The same things were measured in two ways. Each way mixes the same 11 hidden numbers, adds some noise and spreads widely along 7 directions of its own, which tell nothing about the thing.
Some things both ways: the first way, then the second way.
[  5  12 -15 -15   7  28 -18  10   3 -12   7 -38 -11  16   6  14  32 -40
   8  23  11   8  27  22  19]
[-27 -14  13  -8 -11 -14   1  -4 -34   5  -3 -13   5   2 -19 -10  20   7
  -7 -35]

[-17  22 -21  12  -9 -16 -15 -17  15 -10  -6 -27 -23   6  -4   8  50 -19
 -15   9  38  -5   4  16  -4]
[  8 -15   5 -21  14  -5  -1  11 -14  -8 -10  16  12   9  -9  10  15  15
   3   8]

[-21  -9  -3  -5  -2   7   9   1  -1  26   0  17  10  14   7  10   3  11
   0   5  -2  17  15   3 -10]
[-34 -23  20  10  14  -6   0 -31  -7  -7  24  10  21   2 -28 -10 -15  -6
 -10 -44]

[  5   7  -7 -11   2 -20   3  -5   5 -25   5 -22  12 -15  -2  -5   5   5
 -34 -18 -14  -7 -18 -20  12]
[-27 -13   9  16   7  -7  -3 -35  14   9  18   7  32  -1  -1  -1  27  24
  13  -1]

[ -2  11  -9   5  21 -15   6 -11   5  -4   7  15  14   2   5 -16 -23   9
 -12 -11   1 -12 -39   3  -3]
[ 40  -4  28  -1  23 -18 -13 -26  27  20  35  15 -34   9 -13  -9  15  -1
  -5  29]

[ 26 -28  11 -13   9  10  18   1 -16 -12   6 -20  37  -7   2  11 -19 -10
  11 -14  -9  17   8   1   5]
[ -7  -4   0   1   1  -7 -20  -6 -18   4   3   2 -30 -12 -19 -21  18   0
 -12  19]

[  0 -10  -3 -18  28  36  14  14 -20  -7  -6  24  16   5 -11  17  -2  30
  11   0  -6  19  27  22 -14]
[ -9   9  -4   7  -7 -11   2 -18   8  -3  -7  -8  -3 -21  -5 -21  13  -3
   0  -8]

[ -9   6   0 -19  11   5  -4   3 -21 -29  -1  -6 -15   6 -34   0  29  10
 -25  12  -9   0  13  -8  12]
[-37   6  12  12  -8  -9  13 -15  -9   3 -22 -16 -11 -27 -19 -17   1  27
  -3 -14]

[ 29 -25  21 -16 -15  13  -9 -11 -11 -17   1 -41  -8  -5  -5 -10   1 -17
   2 -16 -28   7  -6 -16  19]
[  7   9  -1   2  -9   6   0  11 -13 -10 -14  -4  33  -5  13   7   2  17
  20  -6]

[ 10   2   5 -17  15   5   8  10  -8 -14  -4  -2   6  -3   6   8 -12   2
  13  -2  -1   6  -3   5  -1]
[ -1  -6 -13 -25   7 -13 -13  10 -25  -4  -7 -12 -31 -20 -23 -19  19   1
 -11  17]

[-11  22  -1 -15  23 -13  -4   8   7 -10  -9  14  -5  11   6   4  -2  10
 -21  11 -10  -4  -4 -14  -1]
[ -5 -10  10  11  13 -10 -19 -25   4  11   0   3 -33  -2 -19  -4  12   3
   0  12]

[-13  25   2 -16  -7  26 -29  -3  17   1   3  -7 -20  25   2  -5  30   5
  -5  18   2  17   6   7  12]
[ 27   6  17  34  21   5   2 -35  29   2 -13  11  10  26  -2  17 -32 -10
  -1   9]

[-10 -25   4 -10 -13  17  20   2 -23 -12   1 -15  10  15 -34   9  22  17
  -1   7   6  18  31   2 -12]
[-20  -2 -21  23 -10   5   1 -36  -7   4 -11 -18  22   6  16  29  -7 -26
  12   2]

[ -2 -10  -7 -10  17  18   9  -2 -13   5   4  14  31   8 -13  10   8  12
 -13   9  -6   7  24   3  -1]
[ 23   0   8   5  37   5 -20   3   0  -2  -3  27 -27   1 -14  -4 -11   4
  -2   0]

[ -1  10  18  -7  -5   0 -15  -9  22  11  -9   0 -12  19  23 -11 -19  13
   6  -3 -15  -1 -34 -20  -5]
[ 12  -9  -4   2   8  15   3  12  -1 -25 -22  -6  26  26   0   6 -45 -32
   6 -10]

[-15   3  -1   7   1  -5 -10 -22   9   0  -3 -16 -16  35 -12 -10  36  -3
 -19   5  11  -2  -2  12   2]
[  0  -6   8   2  10 -10  -4  -3 -12  12  12  30  -3   8  -1  -8  11   5
  -4 -12]

[-13  -1  -2 -12  16 -16  14  -2 -13 -25  -6   7   5  -7 -21   2  13  24
 -19  -1   5  -1   1 -11 -10]
[-18   7 -10  19  -4   2   7 -25  10   0 -16 -15   6 -22  -5   7   8  20
  15  26]

[ -8 -28   3  12 -12   4   7 -26  -5  19   5   8   2   6  -4 -20 -13  10
  10 -14   2   8 -20   0 -21]
[ 16  -3  33  10  12  -8  -5 -24  11   5  18  -2 -13  -1 -26 -14   4   4
  -6   9]

[-11   5  24  -4   1 -33  12   0  -6   9 -44  10 -16  24   2  34  15  19
   0  -1   6  11  21  -3 -20]
[-44 -12  -2  -8 -18  -1   5  -4 -29 -21  -7  20  10 -21 -19 -27  17   1
 -18 -28]

[  5 -10  33 -18 -13 -15  -2   6  -8 -19 -17 -24 -23  23   4  -3   1   8
   1  -1 -22   2  -6 -24  11]
[-14 -15  -5   5  -2  -7  -5 -17  -9 -11  -3  -8   0  13 -11  -1 -29 -47
  -5 -24]

[ -3   6  17 -14  -8  29 -29 -14  10  -8   3 -34 -15  20  -9   3  21 -20
   2  19  -3  24   6  -9  11]
[  8   2   6   3  -4   3  -4  13 -17   4 -10   2  13  16  -6   3  17  12
   4   7]

[-16   6 -16   1  16  11   5   5  11  -3   3 -13  -5  16   3  13  25  -7
  -4  -2  13  10  12  33  -9]
[ 13   6  35   5 -20  -4  -6  -1   8  -5   5 -32  -8  -5  -1 -20 -12  11
  21  27]

[-10  25  20 -23  11   1  -6  14 -16 -18  -5   6 -30  18 -22   3  -6   6
  -7  14 -19  13  -7 -11   8]
[-24   6 -13   5 -17 -21   4 -42 -11  30   1  -6  10  -9  13  28  36  19
   1  11]

[  4 -42   0  14  -8  -9  25 -18 -31 -12   4 -16   5   7 -40 -15  -9  -2
 -10  -9  -5  -8  -7 -15 -16]
[ 15  -9  20 -29  -6  -9   5  43 -36  -6 -22 -18 -27  -9  -4 -28  -1  36
  12   6]

[  5  -4 -25   0  17  23  12  -6   1  -4  22 -17  46  -9 -14  18  12 -17
 -14   2  11   5  16  16  -3]
[ -9  -2  16   1   2   7   4  15 -15  -7 -14   2  40   2   1 -10   1  52
   8 -13]

[ 15   7  28 -13 -20 -30 -10   2  -1 -10 -18 -28 -17   4  17   9  13 -10
  -5  -4 -13  -2  -7 -18  24]
[ -9 -10   3 -10   2   5   6   2 -16 -25 -13  14  26  -5  -7   4 -19  18
  -4 -15]

[ -6 -15  -1   9 -10  30  -7 -15   9  18  -1 -14   8  27   4  10  22  -1
  12   9   9   4  12  20  -6]
[ 15  -2  22 -20   6   6  -3  31 -14 -10 -10  -5 -17   3 -15 -29  -3  15
  -1  -4]

[ 17  13   8 -27  21 -30   5  15 -14 -19 -23  -1  -3  -5   9  15 -24  -5
 -12  -3 -27 -13  -8 -37  10]
[ 23 -10  -1 -34  -7   3  12  25 -14  -6  -1  10  42  -7  32  11  41  46
  35  -3]

[-22   7 -23  11   9 -12  13  -6  15  12  -5  16   3  10  15   2   4  17
  -6 -12  20   4  -6  22 -24]
[-15 -27 -11 -28   9 -13   5  23 -24 -11 -13   6  -9 -12  -3 -29   2  18
   4  18]

[-19  -3 -14  -5  10  28  -5  -9  -6  11  10  20  15   7 -18   1  -9  10
 -17  13 -12  18   9 -15 -11]
[  0 -13  35  10   2  -3   0 -14   0   8   9  -2 -13  14 -12 -11   8  -4
  11   2]

[ 13  -6  18 -23  -4  -7 -17  -7 -16 -36  -4 -32  -3  -2 -10  -3  16  -7
 -17   8 -24 -11  -4 -37  34]
[-12  -2  -2   4   2   5   0 -17   1  10   8   6  11   1   1  19  28   1
  14  -9]

Other things, the second way, with their names:
(15): [ 24 -11  28  -4  12  -5 -11  -7  10  -2  25  19  -1   5 -13 -12  17   8
   5  -3]
(329): [  7   7   1  21   2   5   4 -39  22   6  -1 -23  10   4  -9  26   2 -22
  17  11]
(4): [ -2 -14 -14  -7  21 -20 -19 -15 -20  16  10  32  -6  -4 -11   5  49  20
  -7   3]
(97): [ -6 -11   8  -5   1   5  12  -3  -9  -4  -1   1   9  -2  -1  -5  -3   8
   5  -2]
(503): [ 21  -7  -9  -8   6   8   2  11 -12  -9 -25 -17  -1  11  -2  18 -12 -12
  15  15]
(249): [-17 -20   4  -2  24 -14  -7 -22 -11  -2   9  18   4   1 -27  -6   9 -16
 -15 -47]
(171): [ 25  -3  18   5   5   1 -23   2 -12 -10  -9   0 -13  -1 -15 -14   2  13
  -3  11]
(635): [-24   8  -7  32  25  -7  -3 -41  24   6 -16   2 -12 -10 -22   2 -11  -4
  -6  10]
(218): [ -1  -7  23  17  27 -13 -14 -46  24   9  16  16  -3  -9 -22  -5  23  31
  -6  10]
(561): [  4  11  -5  21   4   6  -3 -18  12   0 -36 -10  -4  -2   7  23 -11  11
  18  15]
(439): [ 21  -7 -13   5  17   1  -5  21 -23  -9 -19  16  -1   9   9   1 -24 -21
  16  -8]
(422): [-15 -13  -4  -4  16 -13  -9  -4  -4   2 -12  14   5  -1 -10  -4  22  31
   5  -2]
(265): [-16  -7 -26 -17  34 -12 -10  -8 -18  10  -3  55   7  -6  -5  25  32  33
 -14   6]
(117): [ 34 -10  25   8   9  10   4  -3   8  -4   1   2  -8  19 -16  -7   6 -18
   7  -6]
(519): [ 22   4  14 -20  27 -14  -7  33 -19  -4 -30 -14 -53  -5 -33 -34 -18  18
 -14  18]
(457): [ 12   1  -9   5  12   7   4 -17  13 -13 -17  -3   9   4   1  13 -26 -26
   2  12]
(496): [ 18  -6  -3  -4  24  -8  -7 -12   9  10   4  16  -1  19  -5  24   0  -2
   3   2]
(295): [ 18  -3  19  20 -17  -5 -11 -53  28  17  41  -8   4   2  13   7  36 -16
  17  25]
(447): [-34  -4  -4   5 -31   2  20  -3 -31  -3 -51 -41 -21   1  -7  13 -23 -12
   7   6]
(69): [-47  -2  -7  13 -10 -10  -8   3 -26  -7 -44 -15 -29 -16 -15 -18 -30  11
   2  17]
(607): [  3  -9 -18 -13  22 -19   0  -7  -3  20   7  32   2  11  -1   5  37  -1
  -5  -3]
(208): [ -1  -6 -20 -24 -15 -10  -8   0 -28  -2  10   5  23  -2  13  27  26 -16
  14 -29]
(229): [ 40   4  31  11  29 -11 -20 -10  29   6  -5   1 -14  20 -22 -17  -5  23
 -11  12]
(513): [ 41  -8  30  -9  22  -1   4  -1   7   0   0  25   6  28  -7   8   3   6
  -3 -35]
(628): [ 17 -17   8 -16  10  -8 -13   8 -27 -10   3  22 -18   3  -7   2 -20   0
  -8   5]
(301): [  3   9  25  11 -33   0  25  -5   2 -14 -20 -27   9 -16   8 -13 -27  28
  15  21]
(254): [-41   5 -23  -1 -21 -10  28   5 -27   5 -56 -26   2 -17   8  -7  -3  44
   2  26]
(614): [ 34  -3  26  -2 -28   4  21  30 -11 -36 -34 -19  20  -6   7 -26 -30  23
  24   3]
(367): [ -6 -10   3  -7   9 -10  17  -5 -10   2 -12  20  21   3  -5  -3  18  35
  -5 -24]
(10): [ 36   3  15   1 -20   3   6  -2  14   2  -3  -1  20  12  27  19   4  26
  29  42]
(396): [  8   5   9  -3 -27   5   8   1   6 -15  -7 -33   5 -15   2  -4  -1   1
  26  41]
(631): [  7  -4  25  -2  -5  -1   6  -9   7 -12  12   8  19  10 -11 -11  -5 -12
  -7 -32]
(26): [-17  -2 -19   8  -2   3 -23 -24 -10  10  13   4 -12  -5  -7  17  16 -19
  -1  11]
(230): [  1 -10  -9 -11   0 -16   5 -18   1   0  10  -6  25  -4   3   7   4   4
   4 -17]
(298): [ 34  -9 -29 -34  36 -10 -17  30 -29  10   3  40  -1   4   8  16  36  23
   3  26]
(545): [-10 -17  -7 -17  31  -8 -12   4 -19   1  -5   8  -7  -5 -22 -12  33   9
  -3 -18]
(446): [ 12 -25  -9 -28   7 -16  -5  19 -23 -10  -3  -3  28  21   6  -1  -4  -3
   7  -5]
(610): [-17  -8 -20 -23  -7 -10   6  21 -25  -1  -9  -6  20   9  15   4  -9   0
   9 -15]
(397): [-25   0  20  20 -36  12  40  -4 -11   3 -16 -20  18  -9   9 -22  14  21
  22   5]
(314): [-26  -6   1  -9 -19 -20   1  -9 -16  -1 -32  -5 -37 -16 -11  -3  13  15
  -1  25]
(237): [-30  11 -19  24   3  -8 -10 -28 -14   8 -16  15  14  -7  -4  19  11   3
  -6  -7]
(5): [ 26  -6  36  17  -8  -4  -1  -6  16 -10   2   8  -1  35   2 -13 -45 -31
   3 -15]
(328): [ 42  -1 -10 -20  30 -10 -15  17  -6   9  -6  10 -19   8   8   6  11   9
  10  18]
(315): [ 13 -12   2  14  -4  -3 -11 -26  15  11   9  -5   0   8   2   5  26   6
  19  42]
(423): [ -6  -3 -13  -7 -25   3 -14  -4 -23 -16  11  -4  -3  -9  -5  11  -4 -47
   2   7]
(387): [-31  -8  -5  15 -10   4   7 -24 -11  -3  -2  10  26   4   4  12  -6 -14
   4 -14]
(304): [ -5   4 -14   6   9 -12 -11 -18   9   9  -2  11  -7  -8   0   0  14   9
   3  23]
(216): [-16  -1  35  28   0   3   6 -44  16  -9   9   5   7  -3 -34 -17  -7  -7
 -19 -17]
(27): [  4   0  15  -3   0 -15   1  -4  -2   7   7  13  -5  -1  -5  -9  17  11
   3  -2]
(542): [  4   2  19  19  -3  -2   9 -17  20  -7  -8 -14  -1  -3 -13 -20 -15   7
   2  18]
(232): [  7   2  18  -7 -27  16  23  -4  -6  -5  11 -21  24  -2  16  16  -3   3
  27  15]
(120): [ -5  -9   2  14  -1 -12 -12 -26 -11  17  21  -4  11  14  -1   7   7 -16
   5   4]
(72): [ -5  -8  -6  -8 -30  -5   4 -12 -23 -14 -15 -23   4 -11   4  12 -12   1
   4   9]
(482): [ 11  10  -8  -5  -8  -1  11  22 -14  -5 -48 -22   0   4  13   7 -31  30
  10  30]

Some of these things the first way, each followed by its name:
[  7  12  28 -10   5   2 -22  -6   5  -9 -12  -1 -25  15   5  -6   5   5
   3   8 -11   1 -16   0   8]	(423)
[ -7   0  -4   6  -5  -6  -8 -18   0  -5  -4  -7 -12  14  -8  -8  21   2
  -7   8  13  -8  -5   1  -2]	(367)
[ -2   7  -8 -10   0  34 -28 -12   3 -16  16  -5  -5   3 -11 -17  14   2
  -4  24   3  -2  -8  -5   8]	(503)
[ 22 -28 -13  -1  -8  21 -15 -28 -10 -23  24 -24  11 -24  -7 -36   2 -10
   6  -6   2 -15 -29  -4  13]	(329)
[-15   5 -13  -1   3  47  -7   6  10  11  16   9   4  10   6   7  -4   4
  14  12   5  30  11  26 -17]	(446)
[  3  20  -6 -15  31  12  -9  13 -17 -31  -2   2 -16   9 -22  10  23  -5
 -13  27   0 -10  16  12  10]	(208)
[  4  14  26 -21   7 -17   7  21 -24 -36 -10  -2 -16  12 -25   9   3  14
 -12  19  -9   1   5 -15   4]	(72)
[ 17 -16 -27   2  26   9  21   3 -18 -26  22   3  37 -21  -6  -7 -12  -1
   2  -6  12 -16 -10  26   1]	(230)
[-17 -10   7  -9  11  11  15   4 -13  26 -12  22   7  15   3  24 -14   4
  20   4   4  37  26   8 -25]	(298)
[-13   9  20 -13   3 -18  -5   1   3 -11 -29  -5 -47  35  -6  -3  18  10
  -6  10   2  12  12 -10 -19]	(614)
[ -6  -8  -2 -10  20  -3  29  11 -13  -7  -9  12  22  11  -9  19  -9  20
  -1  -3   5  14  18   4 -22]	(295)
[  6  -2 -31  13  18   2   2 -15 -13 -21  20  -1  14 -10 -26 -15  -8 -14
 -15  10  13 -28 -24   0  -6]	(447)
[-22  17   7 -18  11 -31   4   4   6  -2 -24   6 -25  11  15   4   8  19
  -9 -12  -4   4 -10 -10  -6]	(635)
[-12 -27  13  -4 -27  22  -7  -3  -7   2  -3 -11  -4   7  -3  12  19  13
   1   7 -12  30  26  -8  -4]	(422)
[  8  19  22 -27  13 -30  -2   6 -11 -34 -16 -27 -26   4 -15   6  12 -12
 -25  -5 -18   4  -3 -24  17]	(237)
[  1  -8  13 -16  -8  -8   2  -2  -4 -29  -5 -34   0   4  -3   2  20   5
  -4  -8   2  11   3  -3  11]	(542)
[  1 -18 -10   4   6   8  23  -3  -6  -4  -1 -16  20  14 -19  17  26  -3
  -1   7  27  11  39  21 -25]	(171)
[  3 -12  12   7 -17  21 -28 -30  15  21   4   9 -11  10  12 -30 -13  12
   1  -4 -21   2 -34 -12   0]	(15)
[-10 -39  -4  24 -30  43 -14 -33 -13  26   5   6   1  25 -21  -9  20   9
  12  25  11   4  17   9 -16]	(513)
[ -2 -23   0   6  -8 -13  18 -13 -20 -21  -3 -23  -6  14 -33 -11  20   8
 -13  -8   7 -12  -1  -3  -9]	(328)
[  5 -20   8  -7  -6 -40  31   5 -10   8 -17  -3  12 -10  22  15 -22   2
   3 -27  -7   8  -1 -16 -12]	(218)
[  4 -15 -28   8  20   7   1 -33  -7 -16  12   6  31  -3 -26 -23   2   4
 -16  12  24 -22  -9  -9 -18]	(117)
[-14   0  37  -5  -3 -20   4  -1  -4  -7 -19   0 -21  39 -16   0 -14  24
 -23   0 -32  11 -13 -34  -9]	(5)
[ 22 -34  -4  -9  -8  27  -7 -25 -10  -8  11 -32  23  -2  -2 -14  -3 -17
   9 -13  -7  10   0  -9  13]	(397)
[ -9   4  -7   2  17 -31  14   2   7 -17 -15 -19  -6  10  11  16  30  -3
  -6 -14  22  -3   5  27  -5]	(304)
[-21   6  -1  15   9 -15   9   2  -9  11 -20  35 -20   6  -2  20 -15  14
  -3   2   2  10  -1   6 -32]	(314)
[-10   7  19 -22  -4  11 -17   6 -14 -24   3  -8  -7  10 -15   5  13   9
 -13  25 -18  12   6 -21  23]	(496)
